All rows are made from the same 9 directions, up to rounding. Whole rows:
In the rows, 128 means zero.
[[104 123 124 143 107 130  97 105 118 113 158 146 131 121 190 149  94 153
  156]
 [103 133  92 217  75  83 166 120 112 169 122 158 132 123  82 148 125 172
  124]
 [115 101 103 109 153 156 127 191  99 153 157  96 156 117 178 126 150 128
   76]
 [100  96  68 172 117 122 139 181  80 155 142 107 147 112 133 140 144 136
   88]
 [131 110 116  97 168 139 135  79 149 161 148 142 164 173 180  94  98 141
  148]
 [126 104  79 103 126 128  97 145 117 145 165 142 119 174 135 124  80 121
  143]
 [ 88 125 123  96 114 143 144  91  66 112 120 158 165 136 143 120 106 113
  162]
 [160 172 133 130  98 123 142 106 163 145  98 146 100 149  93 105  90 103
  165]
 [ 99 120  91 169  95 111 136 107 107 159 149 161 144 140 152 138  91 160
  147]
 [151 162 160  70 150 168 111 149 166 122 139 114 133 142 117 105 146 163
  108]
 [153 105  93 166 125  94 106 142 148 127 123 113  80 136 100 138 110  90
  138]]

Rows cut short, each followed by the rest of it:
[127 133 137 150  95 103 177 116 107 166  99 156 118 112 147 135 103] -> [ 62 145]
[127 124 176 135 142 121 175 128 135 171 126 134 145  93 196 141 152] -> [112  97]
[121  95 122 175 127 120 100 133 131 128 156 110 115  87 248 161 107] -> [107 130]
[119 124 123  85 147 148  83  94 138  97 162 141 142 168 136 118 104] -> [176 156]
[127 154 160  71 141 160 166 124 139 186 146 155 172 150 172 101 123] -> [156 111]
[ 85 122  96 139  80 118 160 162  63 180 150 168 150 130 134 148 109] -> [136 111]
[123 147 211  98 141 154 131 158 132 110 136 115 137  71 178 155 184] -> [145  81]
[148 144  92 165 118 148 107 124 171 155 144 106 127 132 199 104  85] -> [146 146]
[149 140 124 120 128 139 183 197 113 178  93 100 129 108 109 108 159] -> [65 79]
[140 178 115 147 118 139 205  87 140 168  64 127 169 145  62  65 140] -> [138 139]
[161 147 191 103 132 127 103  89 187 117 134 146  91 125 195 137  90] -> [ 99 167]
[171 145 160 102 158 151 101 122 185 107 120  96 106 124 162 108 126] -> [104 138]
[110 112 104  71 142 162 101 132  97 122 160 133 152 156 174 113  96] -> [123 143]
[145 155  74 171 110 127 185  94 139 179  77 122 150 152  95  69 102] -> [108 156]
[116  87 125  96 156 131 101 137 104 106 152 123 129 131 162 142 127] -> [105 125]
[135 159 134 122 109 178 121 161 115 115 111  88 129  80 211 113 117] -> [ 77 133]
[140 147 136 134 162 167 120  83 145  61  79  69 153 103 126  86 162] -> [129 149]
[109  43  65 105 172 107 110 138  79 127 154 125 136 168 123 133 116] -> [ 86 125]
[156 174 102 128 106 145 126 161 150 127 101 107 112 146  35  95 134] -> [141 124]
[115 157 181 187  98 103 181 108 135 146 103 147 136  76 130 155 166] -> [157 109]
[124 108  99  93 145 132 135 148  98 135 127 127 139 157  87 112 132] -> [107 118]
[143 169 173  90  94 139  61 131 173 100 172 162  80 141 147 155  83] -> [166 157]
[100  82 132 141 142  77 105  75 125 104 161 173 124 158  93 168 127] -> [181 144]
[122 140 198  59 138 127 151  91 110 101 105 167 131 132 100 133 140] -> [ 95 146]
[176 173 104 122 107 150 147 138 163 169  93 114 108 148 128  76  81] -> [ 67 156]
[153 109 161 145 132 103 111 101 161 126 130 133  83 105 220 154  89] -> [ 56 161]
[129 176 123 140 111 162 138  91 159 149 128 131 162 138 166  90 103] -> [184 152]
[119 159 170  79  93 137 144 160  85 109 105 151 112 109  86 143 138] -> [ 84 125]
[122 104 167 146 103  78 152 168 107 162 137 161  88  93 148 190 134] -> [74 98]
[114  87  92 206 118  92  90  97 110  66 115 106 100  98 133 159 119] -> [104 164]
[148 132 133 170 102 104 162 152 125 154  90 118  95  90 137 139 126] -> [ 48 123]
[133 144 148  66 124 169  97 132 108  84 123 120 118 120 172 118 100] -> [ 71 160]
[152 174 160 138 131 144 127 146 185 128 125 107 126 117  88 119 172] -> [198  94]
[147 117 123 153 155 131 174 120 134 155  87  91 144 103 169 100 144] -> [ 67 118]
[125 117 117 108 158 166 113 121 123 114 135  96 157 122 196 104 125] -> [120 133]
[120 156 145  56 104 159 123 156 121 174 175 175 138 159 176 126  81] -> [144 128]
[147 134 159 128 152 112 146 124 164 134 117 126 123 133  73 127 169] -> [154 102]
[151 170 137  68 109 172 105 141 150 145 146 140 117 150 185 103  68] -> [106 157]
[116  76 111 139 174 108 127 114 105  92 115 102 141 127  88 132 172] -> [121 114]
[128 148 147 122 135 139 106  68 174 120 153 150 144 153 155 118 106] -> [202 158]
[119 162 148 125 102 157 180 137  97 155  95 125 156  89 180 111 129] -> [ 86 124]
[132 132 174 138 128  86 200 102 159 218 134 187 140 142 135 139 132] -> [148 105]
[107 125  97 144 142 161  85 120 113  60 130  82 155 115 119 116 156] -> [185 131]
[137 164 155 119 151 160 131 110 161 102 111 101 156 121  99  99 174] -> [191 114]
[137 152  97 104 140 181  74 120 147  79 135  90 141 148 127  88 115] -> [168 154]
[ 97 166 149 161  89 149 124 136 116 111 139 128 150  84 151 148 151] -> [204 112]
[151 117 132 138 150 129 117 124 144 102 105  92 110 108 147 122 136] -> [ 80 135]
[140 151  90 242  61 101 102 142 151 119 115 108  76  88 127 152 102] -> [132 149]
[ 88 148 178 104  99 132 182 108  56 106  86 161 156  91 109 140 153] -> [ 95 134]
[134 139 137 130 130 126 148 164 144 166 138 128 133 128 103 130 158] -> [164  83]
[119  89 154 126 162 116 147  98 127 152 142 138 146 114 223 141 125] -> [100 125]
[119  71 139 133 191 112 110  84 134  88 136 109 144 123 153 139 160] -> [137 126]
[132 127 149 192 144 103 176  96 150 136  89 109 144  92 114 127 180] -> [142 108]
[121 142 106 126 102 125 144 122 100 125 103 142 128 143  70 115 116] -> [111 148]
[136 102 120  84 185 136 117  77 155 130 146 133 155 182 139  96 115] -> [149 146]
